The same things were measured in two ways. Each way mixes the same 9 hidden numbers, adds some noise and spreads widely along 6 directions of its own, which tell nothing about the thing.
Some things both ways: the first way, then the second way.
[ 8 -9  7 -5  5 -1 -9 -4 11  6  1 -1  1  2  5  7  3]
[  7  -2   9  -9   1  -4   0  -1   0   5  10  -3   0 -17  -6   4  12]

[  3  -4   6  17   0   2   4  -3  16   6   6   3   6  -9   2 -10   0]
[  7  -2   0   7 -10   7  -5  -1  -8  -1  11   2  -3  -4   2   0  16]

[-12  -7  -5  -7 -13  -7   3   3   2  -8  -9   6  -5  -6   2  -3  -1]
[ -1  -4   1   3   3  13  -6  -2 -11   4   6  -9  15  -1  12  12  -1]

[ 6  3  8  7  4 -4  5 -5  3 -4  7  6  7  5 -9  1  5]
[ 1 10 -1  3  5  0  8  7 -2 -3 -8 -3 -5  4  2  4 -2]

[  0   3   1  23 -10   5   2   4   7  17  -4   3  21  -5 -11  -8   1]
[-2 13  5 -9 -4  9  2 -8  0 -2 -1  6 14  2  7  4 -9]

[ 6  8  6 -1  3 -9 -2  2  5 -1  2  1  8 -4 -1  9  5]
[-16   0  -4   2  14  -6   6  16  12  12  -7  -9   4   2  -4  -2 -10]

[  4 -16 -13  11   1   8 -17 -10  -4   6 -23   1   0   9   0   8  -2]
[ 14  17  -8 -10   9  -9   8  -1   7  -1 -11   5  -2   7  -1  11 -18]

[ 8 -5 -5 -6  7 -6 -7 -6 -4  2  1  1  1 -1  8 -4 -4]
[  1   7  11   3 -12  12 -14  -5   4   0  -1  22   9   7  -8 -14   2]

[  8   6   7 -14  23 -10  -8 -13  17  10   4  -5   1  -4   4  13   9]
[ -6   0   5 -11  -7 -10   4 -11   5  -7   8   1   0   4  -6  -4   4]

[  5  -7  17  11 -41   4   3   7  -2   1 -10  17   8   3  -2   1   2]
[  6 -10   3  -8  -1   8   2  -2  -4  -1   9  -2   6 -15  -1   6  17]

[ -1 -13   2  16   0   7  -6 -10   9   4 -10   0   0  -4   8  -3  -3]
[ 11   5   2  -7  13 -14  -7   3   3  10   3  -2  -8  -5 -14  15  -9]

[  5  -8  -8  -2  -1   5 -13   4  -8  -6  -4  -6 -12   2  13  -1   2]
[ -7  -3  -2  -1  18  -8   3  -8  -4  -3 -13  -5   5  -6   1  -6 -18]

[ -5   5   9  14  -6   6  -8 -11   4   6 -15   9   3  -2   1  19   5]
[ -6 -13   5  -4 -12  -4 -12   0   6  -4   0  18   1  -3  -2 -17  16]

[ -7  -5  11  17 -11  11 -21  -6   0   1  -7  12   3   2  12  18   2]
[  2   2   2  20   1   6   1 -11 -18   0   0 -12   3   2  -3  -7   1]

[  2   9   8   1   2  -6  -2 -10  -6   9  -3   9  11   8  -7   0   1]
[-4 18  0  7 -4  5  0 -2 -4 -4 -2  9  3 16 -4 -4  4]

[-2 -4  2  7 -4  4 -5 -2  0 -8 -3 -3 -9 -6 14  2 -2]
[-3 -6  1  5  7 -6 -6 10  5 12 -1 -5 -1  0 -9 -2  0]

[ -4   4  -1   1  -2   5   7   1   8  -8  15  -2 -17 -12  10  -7  -2]
[-20   6  -2   7   2  -2  -6  -6  -4  -6  -4   4   1  13   0  -9  -9]

[  4  -2   6   4  -5   6   4 -12  15   1  -2   1   1  -3  -3   8  10]
[ -3  -7 -11 -11  21 -18   7   6  -3  -2  -3 -12  -3  -6   6   7 -11]

[  3   5  -3   3  -7  -4 -12   6 -19   7 -17   5  14   8  -7   3   3]
[ -3   8   3  -5   7   2  11   4   7   5  -9  -6   4   2  -4   5 -15]

[  2  -3  -6   8   9  -2  -7  -4   9  12  -7  -9  10 -10   2  -7   5]
[  5  -8  -4  -3  -6 -10  -9   9  17  11   7   6  -8   2  -6  -1  -2]

[ -6   2 -10 -13  -7   1  -3   8  -7  -2   2   4  -7   1  -5  -2   6]
[ -5  -7  16  -1 -17  15  -8 -14  -8 -15  -2  10   6  -1  15 -10   0]

[  3   4  -6 -17  -6  -2 -13   3 -12  12  -4   1   6   9  -6   1   9]
[ -7   3   0  17 -12  13  -2  -3  -1  -6  -9   6   4  16   8 -21  -5]

[ 4  7  9  0  4 -5  3 -4  6  9  2  3 11 -6 -5  0  3]
[ -2  -1   2  -3 -18  12   4  -8  -4 -10   7   6   6   2   3  -5  15]

[-5  6 -4 -8  6 -8  0 -2 -9 -2  0 -2  8  2 -4 -6 -2]
[ -3  -7   7   1  -5   7 -16  -2   2   0  -4  15   9  -5   6 -13   1]

[  2   4  -3 -25   1  -1   6  -1   1   1  13  -8  -8   0   2 -10   4]
[-11   8   8   7  -3   2  -7   7  -4   6   1   5   2   7   0  -8  -1]

[ -7   9   4  -1  -6  -4 -10   3  -1  -9   3   3  -8  -2  11   7   6]
[-12  -2   9   6  -3 -10  -1 -11  13  -4   0  -3  -3  16 -10  -6 -11]

[  4  -9   0  -2  -8  -2   5   0  15   0  13   8  -6  -4   3 -13   3]
[ -5  15  -3   2   9   2   0 -12  -6  -6   1  -2   4  11  -1   9 -18]

[-16   1  -8   7  -7  16 -17   1 -20  -8 -18  -5 -13  10   7  10   0]
[  7  -5  12  11 -15  -1 -11   1   1  -1  -7  10  -4   0   3 -13   9]

Other things, the second way, with their names:
j809: [  2  -8   2  -2  -9  -2   5 -19  -2 -12   5   0   2  -2   4  -6   6]
j223: [ 10  -1   0   0   4  -7   4  -2 -10   1  10 -13  -9  -2  -6  10   0]
j621: [  7  -7 -11  -7   5  -5   6   1   1   7   7  -9  -4 -11  -1   9  -1]
j925: [ 5  2  6  5 -7  0 -2 16  4  7 -1  5 -6  2  2 -5  8]
j727: [  7  -6  -4  -9 -10   0 -10  -4   8   8  23   4  -7 -10  -7   9  12]
j421: [-14   7   1   6   9   0   5  11 -10  10  -2  -8   5  -6  -1  -9  -3]
j194: [ 19   4  -2 -10 -13  11  -1   4  -6  -4   5  10  -8  -7   5  11  12]
j195: [ -6  -5 -27  13   4   4   9   2  -1   4  -2 -14   1  12   8  -1  -5]
j41: [  3  30  -1  14   6   3   5   4  -5   0 -17   4  -2  19  -3   0 -19]
j971: [ 10  -9   3  -7  -2  -4  -8   1  -5   5   6   8   3 -21   2  -4  14]
j162: [ 10  -8  -4 -13  -1  -4  16   2   3  -6   4  -7  -7  -7   0  10   8]
j956: [-7 11  5 -6 12  3  2  6 -6 11  5 -7 10 -8  1  8 -6]
j501: [-12  -8 -12   4  -1   5  -6   1   6   5   2   6   5  -6   7 -12   1]
j484: [ 10   0 -14   7  13  -8   6  -5  -1  -2  -4 -12  -5   7   6   6 -15]
j439: [  0 -10  -6 -10  -7  -1  -4  -5   4  -6  11   6  -1 -10   9  -1  11]
j813: [ -3  14   9  18  -1   6   7  13 -11   6  -9 -11  -3  12   3   1  -7]
j807: [  8  -4  -6  -1   0 -10  -1  -3  10  -8  -6   6 -10   2  -3   0   0]
j342: [  1   1   3   0  -4  -8  -8   3   9  -4 -10   9  -9  17  -1   1 -13]
j408: [ -1  12  -9   7  -1  -1   1  -2  -1  -1  -3  -2   0  22   3   4 -16]
j661: [  7  -6   5   5 -17   3   0   1   4  -4   4   3 -16   6   3  -4   1]
j964: [  1   6   0   3   7  -1  -5 -12 -18 -11  -6   3   5   1   3   0   2]
j868: [-3 -1  9 -3  5 -7 -5  5 -1  5 -5  5  8 -3 -8 -7  3]
j27: [  2  -7   8  -5 -10   3   3 -16  -2 -13   4   1  -3  -8   5  -2   5]
j509: [ 0 -6  5  3 -8  2 -3 -4 -3  0  3  3 10  5 -5 -9 14]
j329: [ -1   8  -1   1  15   4   8  10 -16   9   4 -18  -3   0  -7  15 -10]
j624: [ 8 -2  0  0 -6  5 -7 -1 -2  0  7  6 -4 -2  2  2  3]
j883: [ 4 -3  6  5 -6 -1  5  6  5  2  1 -6 -8  7  0 -2 -2]
j563: [ 12   0   4   5 -11   6   0  12   8  14  10  -1  -8  -3   2   2   5]
j675: [-10   1  -1  -1  25  -1   5   7 -11   1 -12  -7   6  -8   0   0  -9]
j196: [ 3  0  2  5 -5  2  1  1 -4 -2 -3  3  0 -1 -1 -8 14]
j149: [  3 -11  13  -3 -14  11  -7  -1   0  -2   7   6   8  -7   8   2  18]
j184: [  3   2 -16  -1  16 -11  -3  -3   9  -8 -19  11  -1   8   3  -2 -16]
j511: [ 5  0  7  3 -9  9 -2  2 -8  0  8  2 -3 -4  6 -3  4]
j911: [10  9  4  2  1 -5  4  1  0  3 -1 -3 -2  3 -9  3  2]
j271: [ 14  -1  12   6 -16   1  -2  -6   4   1   1   5  -3   3  -8  -6  11]
j745: [ 6 10  6  0  1  9 -7 -9 -2  9 11  0 14  0 -9 12  3]
j248: [  2  14   9   3   8  -4  14   2 -11   3  -8 -18   4   2  -3   9  -3]
j994: [ 1 -5  1  3 -9  2  2 12 -1 10 10 -4 -4 -8  0 -2 17]
j420: [-10  17  -3  -2  15   2   5  -6  -2  -1  -7   2  14  -1   0   0 -13]
j775: [  5 -10  -5   5   3  -5  -6   9   7   8  -1   0  -9  -5  -2  -5  -2]
j506: [-13   6  -4  -1   9  -3  12  10   5   6  -3 -12   2  12  -6   7 -10]
j893: [  4   1  15   3  10   2 -17  15  -5   9  -8   7   4  -7  -2  -2   1]
j725: [  8   0  17   2 -21   9  -3 -15  -2  -7   4   6   4   5   9  -6   5]
j914: [  0   9  10   5   8   5   2 -12 -20  -3  -4  -8  10  -1  -1   0  -7]
j219: [  5   0   9 -12   8 -13   1  13  12   5  -8   0  -2  -8  -5   8   1]
j844: [ -5   1 -18   0  21  -8   8  13   7   9 -12  -6   1  -3  -5   5  -1]
j53: [ -1  -8  25  -5  -4 -14  -6   2   0   5   4  -2  -4 -14 -13  -6   9]
j603: [ -6 -23  18 -14  -5  -6   2   4  10   1   3  -2   0 -21  -2  -7  11]
j385: [ -9 -14  -5 -11  10  -5 -10  -4  -3  -6   3   7   4  -7   2   0   1]
j981: [-2 -4  4  3 -7 10 -8 11  8 12  6  3  5  2  1  1  5]
j866: [  0  10   2   3   5   7  -4   4  -2  15   4  -3   2   1 -13   5 -14]
j960: [  0  -6   1  -2 -20   1   0   6  10  -2   5   5 -13   7   0  -1  11]
j31: [ -6  12  18   2  -3   5   0   0 -11  -1   0  -1   4   2  -1   2   0]
j12: [  0  -4 -10  -5   0   3  -1  -3   8   3  -4   7   8 -14  -1  -2  13]
j724: [11  8 -8  1 -9  5  7 -4  2 -5  5  0 -8 11  4  8 -6]
j852: [ 10  -2   3  -2 -17   4 -10 -11   4  -5  10   7  -6  13   0   5  -2]
j108: [ 7 -5 -9 -7  3 -3 -3 -3 12 -1  8  9 -7 -4 -8  3 -1]
j121: [ -2 -14  -1 -12   0  -1  -6  -3  11  -3   1  11   3 -16  12 -10  -5]
j875: [  6   3 -13   2   0  -1  10  -9  -2  -2   7  -7  -5  -4  -2   2   1]
j131: [  4   4   0   0 -11  10  -7  -3 -11  -4  -1  12   2  -3  11  -8   3]
j608: [  5  -6  12 -12  -8  -1  -5   5  10   3   0   7  -2  -6  -3   6   3]
j959: [ -1  -2 -10   4  11  -4   7   0 -13  -7   6 -19 -14   3   5  12 -11]
j513: [ 5  2  9 -7 -7  0 10 -5  0 -2  0 -2 -1 -7 -8  2  8]
j894: [ 9 -6  6 -1 -5  5 -3 -3 -7 -3 -3  0  2 -3  2  5  8]
j361: [ -4   0  18   1  -6   5  -9  -4   4   2   0   9   6  -3 -10  -8   8]
j932: [ 1 10 -8  2 10 -3 10  6  2 -1 -7 -2 -6  7 -6  4 -8]
j668: [ -7   6  -4  14  17  -2  -6   7  -5   8 -16  -2   5   4  -1  -7 -14]
j120: [ -5  15  -4   3  16  -4   6   7   0   0 -11  -5   1  15  -6   2 -17]
j538: [-4  7 11 -7 10 -4  3  4 -9  9  0 -8  9 -9 -6  6 -1]
j217: [  0   3  19  -7 -11  10  -8 -11  -5  -5   3  10  12  -1   1  -1   8]
j332: [-9  5 -4 11  2 12 -1 15 -3  9 -3 -3 -1 -6  9  0  1]
j191: [ -5   5 -28  13  13   6   2   3   5   0 -15   1  -1  17   6  -6 -26]
j871: [ -6   0  11   5  -5   4   4   3  -9  -5  -5   0   6   0   4 -12  10]
j561: [ 2 -3 -3  2 -8 16 -2 -4 -8 -3  9  5  4 -8  8 -5 11]
j224: [ -3  -7   6 -10  -7   0  -2  -6   7  -9  -9  10   7  -2   4  -5   0]
j228: [ -5  14   0  -4   9  -1   5 -17  -7 -16  -7  -1   4  11  -1   7 -17]
j436: [ 10  -2  10 -11  -3  -8  -8  -4   6   2   4   8  -5  -7  -8   1  -1]
j676: [ -4 -11  11 -11  -4  -4  -3  -4   3  -7   4   7  -5 -12  -6  -4   6]
j992: [  4  -4   5   3  -3   2  -2  20   2  13  -7  -1  -2 -12   4  -4   9]
j419: [ -1  -4   8   9 -18   9  -7  -9  -9  -2   8   5   4  -4   6 -19  14]
j542: [ 5  3 -4  6 -5 10  1 -8 -2 -2  6  2  5  4  1 -3  6]
j453: [ -4   8   1   5  12  -7  11   1  -7   2  -3 -17   1   7  -7   8  -8]

Some of these things the first way, each followed by its name:
[ 1  4  0 -2  7 -3 -8  2  1  0  3 -7 -2 -1  6 -2  5] : j809
[ 4 -9 -3  2 -3 -4 -4  2  4 -5  2  3 -5 -3  9 -5 -3] : j542
[  2  -1  -7 -11  -9   0   6   4  -2  -2  10   0 -14   0   1 -23  10] : j959
[  1   8   0  -8  -3   4   8   4  -1   9   1  -7   2  -8  -5 -12   3] : j960
[ 7  2  4 -9  5 -6  4 -2  8  3 13 -1  5  0 -3 -3  1] : j956
[  8   1   3 -14   5  -9  -3  -2   9  -6  10   5   2   2  -2   9  12] : j883
[ 9 -1  1 -8 -3 -5  2 -7 -4 -5  0  4 -2  4  0 -2  3] : j120
[ 5 -4  4  8  0  2  6 -2  5 -5  5  0 -1 -3  2 -8  0] : j807
[ -8   5   9  27  -6  13  -5  -2  -6 -22  -6   1  -8  -1  11  20  -4] : j248
[ -5   0  -3 -26 -24  13  -4   6 -12  -6  13  -5 -18  11   9   0   0] : j419
[ 6 11 12  1 -5  9  6 -3  4  9 19 -2 13 -1 -4 -1  3] : j421
[  6  10  11   4 -10   1   9   3  -2  -5  14   6   2  -1  -2  -8   3] : j676
[13 -3  2 -1  8  0 -6  1 12  1  6 -4 -5 -4  5  5 12] : j871
[ -2  -9  -5   3 -11   6  -3   3  -2   5  -5   2  -5  -1   2 -12   1] : j624
[  7   0  -4 -12   6 -12   0   0  -4   2   5   5   3   1  -2 -11  -1] : j561
[  1  -2  -2   7   4   6 -11  -8  -5  -3 -16 -10  -6  -4  11   8   0] : j868
[ 12  -6   7   7   2  -9   3 -11  13  -1   9  15   4  -2   3  -3  -3] : j108
[10  3 10 -2  3 -8 -3 -6 -4  2 -4 10 10  7 -7  3  8] : j675
[  0  -1  -3   9  12   1   9 -11  -4   5  -9   5  10  -1 -13  -8  -5] : j194
[ -2  -5 -11  -7 -12   6  -3  16  -1  -5   7 -10 -12  -1   7 -13   4] : j725
[ 10   2   5 -23 -10  -2  12  10   2   3  24  -1   2   2  -5 -19   8] : j27
[ -6  -1  11   3   5  -4  -5 -16  16  22  -6  12  16  -6  -6   5  -1] : j727
[  4 -10   0 -10  -7   8  -2  -4   9  -3   1   0 -11   4   2  12   4] : j925
[ -9   5   7   1  -9   2  12  -4 -16 -22  -2   3   1  -2   0  -1  -8] : j894
[-7 -3 -3 -4 -7  0  0 -7  5  3 -3  8  0 -4  0 -4  3] : j852
[-1 -4  1 -1 -5  5  0 -2 -4  4 -4 -3  4 -3  3 -3 -2] : j621
[  9  -8   2  11   8   0 -11   1  14   6  -3  -4  -3 -10  11   1   9] : j453
[  7  -4  -2  21   2   5   3   6   7  -5  -4 -13   1  -9   1  -6   2] : j219
[ 4  4  9  6  8 -1  2 -5 -1 -4  3 -1  5 -1  0  0  0] : j196
[ 2  0 10  4 12  2 -5 -5  4 -5  3 -1  9 -3  6  8  1] : j271
[ 11   0  13 -13   1  -4   9   7   7  -3  22  -2   2  -8   6 -10   0] : j361
[  6   1   8 -23  -3   1  12   3  10  -4  25  -2  -8  -1   0  -6   6] : j31
[-1  5 12  3 10  7 -7 -4  7 -5  7 -7 -4 -4 10 12  6] : j53
[ -5   0   2 -21 -21   0   6   3 -12 -13   2   5 -11   7   2   1  -2] : j217
[  6 -11 -10 -24   0  -8   4  13   7   9   5 -12  -5 -11   4 -21   3] : j981
[  2   7   6  -6  -2  -7   8  -2   6  13   4   2  14   2 -14 -12   7] : j439
[ 2  9  0 -4  0 -9 -1  1 -9 -7 -7 -2 -2 -5  4 -1  2] : j506
[  5 -18  -5  29   1   3 -10  -4  16  -8 -11   5  -9  -8  10   2   4] : j893
[ -3  -9   6   2  -6  -5   0   2   5   0   0   2   5  -7   9 -10  -9] : j745
[  9 -12 -12  -8  15 -11 -13 -12   2   7  -8  12   2   2   0   6   0] : j191
[  3   0   5  12  -2   1  -1   7 -11  21 -15  -4  22  -3  -7 -15  -7] : j12
